The rows come from 4 hidden closed curves, with some noise, and rows from the same curve form a group. Each curve winds through 8 dimensions. The rows are also pushed far along 5 directions, which tell nothing about the answers.
Known rows, each followed by its group:
[ -1  25   7   0 -12   5  25 -30  -6 -26   5 -23 -40   9  -4  -1  -4 -26
  31   8  -1  32 -10] : zul
[ -5  11  -7 -13  14  26  16   4 -10   1  -3   1   0   4 -25  -2 -10  -1
  10  -9  -8 -18  14] : zul
[-16  -4   7   6  22  27 -18  -4  -9   9 -15   3  35   0 -19   7 -15  22
  21   0 -16  -6  23] : Kazu
[ 16  15   4   4 -24  14  34  -1 -20 -23  10  12 -22 -21   1  -1  -8 -18
 -11  -6  19   5  -7] : daro
[  3 -12  -3  -5   9   0  20 -12  -7 -15  11  18   4 -17 -16  21  21   2
  23  -2  11   4   6] : Kazu
[  2 -30   8  -7  65  30  38  16  -8 -10  -1  49  14  -1  10   3   1  -8
 -22 -23   1  11  26] : Kazu
[ -1  16   6   5 -27   2  -8   2 -13  -2   7  12   2 -24  -5 -15  -4  -6
 -28   4   0 -10   5] : daro
[  6  -1  10   6  -8  -6  23 -18  12  -5   8  -8 -19   6  15  12  -5   0
  17  13   2   4  -8] : seno
[-13 -14   5  15  44   5 -12   5  17   9 -23  14   1  30   0  20 -11  13
  -1   8 -13  13  13] : zul
[ -2 -32 -25  12  24  -2 -13  -4   1   5 -20  -5  40  10 -11  27 -11  33
  24 -12 -31  -9  20] : Kazu
[-10   4  -4  -6 -12 -23 -20   8   4  16 -15 -27 -17  11  -4 -11   0  -4
 -17  14  -9  -7  -1] : Kazu
[ 13 -59  -3  -6  41  -5  33  11   2  -9   7  44  39  -8  31  23   5  25
  -6 -21   1   2  23] : seno
[ -9  19  -9  13 -14 -15 -12 -33  -1 -19 -21 -55 -23  32 -16  16 -16   5
  49  16 -26  42  -6] : zul
[-27  -5  21 -15  12  58  30 -10 -17 -11  -3  34 -17   2  -6 -12  -4 -34
   4  -6   9  -3  28] : seno
[  7 -24 -20  15  21 -26  -9  -1  15  -1  -3  -6   9   0  -1  38   7  27
  18   1  -6  13  -9] : Kazu
[  0 -14 -12  21  27  -1  33 -27   0 -26  -4  10 -25   3  -7  46  -2   2
  40   0 -12  25   4] : seno
[-18   4   3  -9   1  10 -14   7  -3   2  -5  -5  -8   4  13  -5 -10   6
  10  -1  -2  10   1] : zul
[ 23  -7   6  -9  -2  -4  48   7  -3 -26  27  36 -14 -20  21   6  11 -12
 -12  -9  32  11 -12] : daro
[-13  17  12 -16 -16  -3 -43  24  -1  18 -19 -21   7  28   3 -43  -5 -13
 -36   5   3   5   1] : seno
[ -5   5 -13 -23  -8  -5 -15  17  -9   5   9  10  21 -17 -23 -14  15   0
 -17  -6   4 -19   7] : zul
[ 16 -10  -2  -4   5   9  12  11   0   1  24  20  31 -26   6   0   9  11
  -4 -16  14 -16  -5] : Kazu
[ -9   0  19  18  17  14   9 -12  -1 -11  -7  18 -10   6  10   8 -15  -2
   1   8  -9  26  12] : daro
[-12 -21  24  -8  23   6  24 -10   5  -7   0  17 -10  13  22   8   3   0
  12   7   5  19  17] : daro
[ -3  -6   9  -4   5   4  12  -3  -1  -7   9  11   5 -11  16   6  -6  10
  13   1   4   9   2] : Kazu
[ -7  66  -8  -5 -68  18 -10 -11 -22  -6   5 -41 -40 -15 -38 -31  -7 -33
   2   6   2 -18 -17] : daro
[ 17  -3 -23  12 -13  -4  26 -14 -20 -17 -10   1   2 -13 -44  32  -4   6
  11   0  -8 -18  14] : zul
[ 12  10  -1  14  -2 -21 -14  -7  23   0   2  -4   8  19  -3   4   2   2
  -1  12  -2  10 -13] : zul
[ -9  44   0 -17 -27  -9  -7  -8 -11  -1   0 -15 -21  -4 -37 -21  -4 -22
  -6  21  -7 -10   1] : Kazu
[ 22   5  -2   8  -9 -13  14  -3   8   0   0   0   7   2 -11  15  -6   7
   0  12   7 -16  -8] : zul
[-11 -11 -24  12 -18  16  11 -22  -9 -14  -6  -2  -2 -13 -35  32 -12   5
  27   2 -15 -13  17] : seno
[  4 -16  -6   8  -2 -26 -27   7   6   4 -17 -37  23  22   9   3  -7  25
  -3   2 -16  24   1] : zul
[  0  20   4  -5 -14 -16  -7 -12  14   0  17 -13  -6   9  -5 -22  19 -19
  -8   8  -2   8  -9] : Kazu
[-20  24  18 -21  14  18  -7  13   4   6  15  31 -15   0  22 -42   0 -23
 -26  -6   0   4   1] : daro
[-11  21   7 -21 -12  41  18   2 -31   3  -3  10   0 -16 -24 -28 -12 -21
 -11  -8  -3 -37  23] : Kazu
[ -8 -14   2  -1  20 -17 -12  16   9   1 -11  -3 -11  17  17   6   4   6
 -11   2   1  28  -1] : zul
[  0  13   0   1   1  13  15  -6   1   4  15  11 -14 -13   1  -8   1  -9
  -5  -5  -6 -20   0] : daro
[ -3  10 -12  19  12  19  17 -34  -4 -23 -15   2  -5  19 -34  34 -18   3
  54   4 -21  10  13] : zul
[ -3  19 -14   0 -17  -6 -28   7   8   9   8 -20  -2  -1   2 -18   2  -1
  -8  -7  -9   0 -15] : zul
[ 21  -1  -7  -3 -27   0  37  -8  -3 -20  20  -9 -16   4   6 -12  18 -22
 -12 -21   8   5  -4] : zul
[-12 -24  16   4  20   7   0 -16   6  11  -7   2  26   4 -10  17   4  19
  23  14  -7  -8  23] : Kazu
[  7  -7   1   2  15  20  32  -5  11  -6  15  15  -7   6  15  -3   0 -15
  -2 -14   1   1  -2] : seno
[ 10 -14   1  32  -5 -13   4 -17  14  -9 -17 -22 -11  28   3  23   0  -1
   8  10  -2  25  -5] : seno
[ 13  14  -3  15 -44 -17  16 -18 -10 -20   6 -24 -27 -24 -28  23   8  -8
   9  19  17   7 -14] : daro
[-15   8   9 -25  11  27 -22  34  -9  27  -3  35  30 -14  -7 -28 -11   4
 -32  -4   7 -42  16] : zul
[ -8  19  12  -2  11   5 -13  -3  16   9  -8 -16  -1  30 -15 -14  -7 -12
  -3  17  -8   9   1] : seno
[-23  21 -21  -1 -42  -3 -23 -18  -7  -3  -8 -29 -18   2 -27  -4 -13  -5
  14   9 -27  -5   7] : seno
[-18  25  29 -21  33  37  33  -5 -16 -12 -13  10 -38  28   9 -24 -17 -32
   9   0  -3  22  14] : seno
[ -6  13   1  -7 -17  12 -11  11  -9   3  -1  -9  -6  -8   5 -13 -11   0
  -6  -3   5  -2  -7] : daro
[ -7 -30  16 -23   5 -17 -19  25   4  18  -4   4  23   8  28 -25  15   5
 -38  -1   9   2  12] : Kazu
[-13 -13   0   1 -12  -6 -21  -3   7   9   4   1   8   5  19 -16   6   0
 -17  -3 -12   2  10] : seno
[ 22  -7  14  -1  -5  -7  19  16   1   4  12  21  18 -15  15 -12   3   0
 -42  -2  17 -13   1] : daro
[ -7  -3  -6  -3  -1  24  25 -16 -15  -7   4  -1  -1 -23 -36  23   3   1
  32   2   2 -21  12] : daro
[ -3 -17  -9  -5   1  -5  13 -16  -6 -11   0  15   9 -10  -8  27  -1  15
  35   4  -3  -9  12] : seno
[-12  -2   1 -22   7  13 -23  25 -23  17 -14  -1  38 -15 -17 -21 -14  13
 -22  -4 -11 -22  24] : zul
[ -1  17   6  -5   1   7  15  -3  -6 -21   3   1 -22   9  12 -12  -8 -17
   1  -6   0  29  -5] : Kazu
[  7 -19   3  -4 -29 -22 -15  19  -6   9   7  10  14 -23  10 -14  23  -1
 -45  -3  20 -14   1] : seno
[ -7   0  -6   5  16   0   2  -8   7 -18   0  -5 -22  13   0  17   3  -4
  26  -2  -2  38  -9] : daro
[ -3  22  -8  -6 -48 -17 -13  -6 -17   9   2 -16   4 -33 -39  -8  -2   1
 -15  19  -8 -40   9] : seno
[ 16 -50   1  18  26 -15   8  16  -2   3 -12  12  35 -16   5  33   1  34
 -16  -1   7   1  15] : daro
[  6  17  -7   7 -32 -11   5 -25   9 -10  18 -13 -10  -2 -17   0  12 -12
   8   7  -3   0  -6] : daro
[ -7  -1  14  -8   8  -2 -18  10   8   7   6   2  18   1  22 -12  -7  13
  -3   3  -1  12  -2] : Kazu
[ 13  15 -32   3 -34  11  35 -16 -18 -24  15   0 -29 -19 -20   6   2 -23
   8 -22  -4 -18  -5] : seno
[ -4  50   4  -8 -13 -12 -18   3  12   8   3 -32 -48  22 -12 -35  12 -38
 -18  13   4  12 -28] : Kazu
[  4   6   4   6   8  24   5   4  -3  -6  11  21  18 -14  -6  -6  -7  -4
 -12  -9   4   1   2] : daro

New rows, each followed by its group:
[ -7  34 -12  12 -49 -14 -56 -14  -5  15 -12 -43  26  -4 -31 -13 -21  15
  10  19 -29 -18  -2] : zul
[ -3  18  10  15 -14 -20  -7 -19   8 -14  -8 -17 -27  21  -2   2   0 -11
   1  20  -8  35  -4] : daro
[  2  -4  -5  -2  -2 -12 -10  11   2  -4  -1   4  -6   6   4  -6  17 -13
 -18  -7  10  13  -8] : seno
[ -9  18   8 -30 -14  13  16  17 -19   8   3   5 -34  -7   0 -48   8 -44
 -48  -7  10 -22   8] : Kazu
[ 17 -34   8   3  -6  -6  30 -11   3   1  15  12  28 -19   2  17  19  13
  -1   0  14 -23  12] : Kazu
[ -9   2  20 -23  15 -11   4  16   2   4   2  14 -25  12  25 -26  12 -16
 -29   2  10  14   3] : daro
[  0  17   1 -15 -15 -15 -47  29  -9  23 -15  -5  39  -7 -15 -27 -15  11
 -33  12   1 -24   1] : zul
[  3 -16  -1  -2  32  10   8   6   9   4  -4   0  28  19  -4   6  -5  15
   5  -9 -10   1  13] : zul
[  6  27   6  17 -34 -12  11 -20  -3 -18   6  -8 -35  -5  -6   0  -2 -18
  -6  15   1  15  -9] : daro
[ -8   9  14  -8   1   0  -2   2   7   6 -10  -7  -9  31  -5 -16   2 -10
 -15   9  -1   4  11] : zul
[ 13 -22   4   3  -2 -30  16  -9  22  -5   5  -9   8  21  20  11   3   9
  -4  10  -3  16   1] : seno
[  8  -7   0   4  15  16  29  -3  -5  -4  -4  28   8 -11 -16  28 -15  12
  15   5   6 -25  11] : zul
[ 29 -33  -5  16   3 -30  15   7  21  -1   7  18  18  -7  17  42   4  31
   1   8  20  -8 -13] : zul
[  1   4   0  -4  -2  31  30  -7  -2  -8  17  24 -15 -10   0  -6   8 -28
   1 -13  15 -15  -3] : seno
[-34  23   1 -23   2  35 -15   3 -25  13   1  16  -2 -34 -33 -14  -3  -7
  13   2  -5 -33  16] : Kazu
[-16   2   6  -7  -6  14 -44  17   3  19  -3 -18  33   7  -2 -30  -1   4
 -22  -4  -3   3   4] : daro
[ 10  -3   5 -21   0  26  26  20 -12   5  16  33  22 -23 -11 -27   8 -20
 -43 -15  18 -37  15] : seno
[ -3 -10 -14  -3   3  21  33  -8  -6 -20   0  10 -15  -6 -12  26  -9  -5
  25  -5   4   0   6] : seno
[-19   0   1 -21  13  28  -4  18   0   3  -3  11  -2  12   3 -17  -9 -14
  -9  -8   6   4   6] : seno
[  1  14   8   3  15  -6   3 -10  -6   5  -8  -5   0   1 -12   0 -10   5
   6  12 -17  -5   9] : seno
[-13   9  -1  13   7  41  19 -12 -14  -6 -10   5 -23 -10 -23  16 -18 -11
  19   2  -4  -7   8] : seno
[-12  -1  -8  -9 -17   3  -3   4  -6  -2   2   4 -10  -3  -6   1   7   3
   0  -5   2  -8   8] : zul
[ -6 -10   0   8  -8   1 -27  11   7  15 -10  -7  12  -3   2   8  -5  12
  -4   9   9  -6  -6] : seno
[-14 -13  -1 -12   1   1 -20  20  -1  14  -8   5  14   5   3  -6  -1  17
 -13  -5  -1  -9  14] : zul
[-15  -6   5  11 -20 -31 -43 -13  15  18 -17 -28  20  11 -11  10  -7  25
   6  34 -18   0  10] : seno
[  2  10  -6  17  -1 -10  13 -19   0 -20 -13 -23 -34  28  -7   7  -5 -16
   6   3 -20  32   1] : seno
[ 15  -3  -7  26 -15 -39   6 -34   9 -11  -8 -25  -3  15  -9  25   1  13
  20  17 -22  12   2] : seno
[  2 -16  -4  -4 -26  -8  -3   8  -6   4   3   3   6 -18  10   4   1  10
  -6   1  13 -16  -1] : seno
[-19  12  10 -23  -3  21  -6   7  -4  -6   7  10  -2  10  12 -29   0 -15
  -3  -9   6  14   4] : daro
[ -2  24 -26  -2 -63 -17   0 -21 -18 -11   4 -26 -26 -29 -34  17  -7   2
  27  16  -6 -27  -6] : seno
[ 12 -17 -23   8  -9  11  44 -14 -36 -26   0  21   1 -32 -28  23  -1  -1
   1 -20 -13 -21  29] : seno
[  9  -9   4   9 -15   8  18  -9   9  -1   3  -2   1   0   0  15  -3   0
  10   8  14 -14  -5] : seno
[-28  -1  -9  -1 -16  -2 -50   0   2  10 -19 -20   5  19   1  -5 -10   8
   9   6 -16  10   6] : seno
[ -5 -25   2  -2  12  26  40  -3  -2 -20   6  21 -19   8  26   0  -2 -19
  -7 -20   0  18  15] : seno
[  7  11  -7  -9  -6 -13  -6  20  15   6   5 -14 -19  18  12 -11   6  -5
 -15  -5   9   5 -21] : zul
[ 10  -9   4 -15 -34 -32  -2  19  11   5  21 -15 -21   0  38 -30  32 -15
 -43  -9  24   9 -22] : daro
[-41  15  27 -24  11  10 -57  10   7  37 -16 -17  14  23  -8 -41   5  -4
  -9  19  -9  -5  16] : Kazu
[ -3  22  -1  -4 -11  -7 -15   1  -3  -5  -1 -12   0   4  -1 -14 -12  -1
  -3   2 -10  16  -4] : Kazu
[  3   3  17 -14 -23  -6 -20  22  15  24  10  -6  14   6  27 -40   6  -7
 -41   4  18 -16 -11] : seno
[  3  -3  -3 -14   5  25   5  22 -19  16   0  40  40 -32 -22  -4 -13  12
 -21  -7   8 -57  21] : zul
[  2  15 -20   1 -10  -2  -9   1  -5   7   1  -8   4 -14 -21   9 -10  14
  14   0 -12 -25  -5] : daro
[ -6  22  -5  -9 -40  10 -30  10  -2  22  -1 -13  19 -12 -27 -23  -7  -3
 -16   9   5 -44  -2] : seno
[ 26 -13  -6  13 -25 -45   5 -19  20 -15  13 -24  13  12  14  17  14  16
  14   6   1  24 -16] : Kazu
[-19  -1  -9  -5 -19   9  -6 -10  -8  -7  -5  -6 -13   6   1  -4  -8  -6
   7  -3 -15   5  14] : seno
[  4  22  -4   5 -25 -27 -24  14  -6  12  -2 -16 -10 -21  -9  -6  -4   7
 -24  16   1 -13 -13] : daro
[-14  17  -3   0 -40 -24 -38  -8  -1  14   0 -22  -1  -8 -18 -18  12  -2
 -20  16 -15 -12   6] : daro
[ 11 -26  12  29  18   5  19  -6   5  -7  -2   5  10 -15   6  37 -10  20
   6   9   8  14   0] : daro
[-12   4  -5   9   2  -5 -38  -4  24  18  -4 -14  15  16  -6   0  -2   8
  10  13 -10  -2  -7] : seno
[  3 -27 -12  15 -18  -1  11 -20   3 -11   5   7   2  -2   6  21   9   3
  14  -7   0  -2   5] : seno
[-13  32  -9 -13 -12  43  37 -20 -43 -33   4  21 -30 -30 -34   0 -16 -25
  28 -11  -6  -7  17] : Kazu
[ 18 -24  10  -1  13  -6  22  18   0   6  -2  10  10  -3   7   2  10   1
 -34  -4  18 -10   6] : Kazu
[-13  11   0 -16   5  13  19 -12   1  -6  14  11 -27   7   5 -10   9 -18
  15  -8  -4  -1   3] : daro
[  8 -16 -14   9 -11 -13  23 -19 -19 -22  -6   6  -6  -7 -10  21   4   3
   9  -6 -11   4  17] : seno
[ 22 -12   6   7  26  -3   5  30  16  -2  10  17  11   3  37  -2  -3   6
 -28 -16  17  24 -20] : daro
[ 19   5   2  14 -12 -45  -5 -12  10   6  -3 -23   8   1  -4  13   1  20
   2  21  -9  -4  -8] : seno
[ 17   5  -1 -14  -3   8  42   7 -21 -12   6  13  -6 -15  -3  -7  -5 -11
 -14 -12   8 -17   7] : seno
[ 15  32   9   1  -4 -17  -6   9  18   1   0 -26 -38  33  14 -25   8 -29
 -18   3  14  26 -36] : seno
[-17   2  -5   3 -28   6 -17 -14   0   3  -9 -10   4   0 -28   7  -3  -2
  12  17  -4 -12  10] : seno
[-35  -2  29   9  58  30 -17 -12  22  10 -21  -5  -1  50  29  -8 -28   2
  22   8 -33  42  16] : Kazu
[ 11 -16 -11   6 -21 -18  -2  -5  -5   5  -9 -16  26  -9 -12  19 -10  28
   9   8 -10 -23   9] : Kazu
[ -4   1  12 -10  13  31  39 -11 -19  -8   0  18   2  -8 -22  -1  -6 -13
   3  -1  -3 -15  26] : zul
[ 11 -20  -8  16 -11 -13  12 -19  12  -6   9   7   4 -10   2  30  12   9
  22   6   8  -8  -8] : seno
[  0 -36  -1   1 -11   9   6   4  -1   3   3  22  29 -17   0  10   8   6
 -14  -3  14 -19  18] : seno
[ 13 -31  19   5  33   5  22  10   9   5  -8  10  21  16  19   5  -4  10
 -19  -2   4   4  13] : Kazu
[  6 -24  -3   2  21   1   1  -1  -2   3   9  25  47 -25 -21  23  14  25
  11  -2   4 -14  15] : Kazu
[  6  -5  27  -6  30  17  30  16   5  -3   2  17 -15  10  20 -15   2 -23
 -33  -2  21  17   1] : seno
[-18 -10  -6  16  31   4 -10 -16  -7  -6 -29  -6   7  23 -14  19 -21  14
  19   2 -39  22  29] : seno
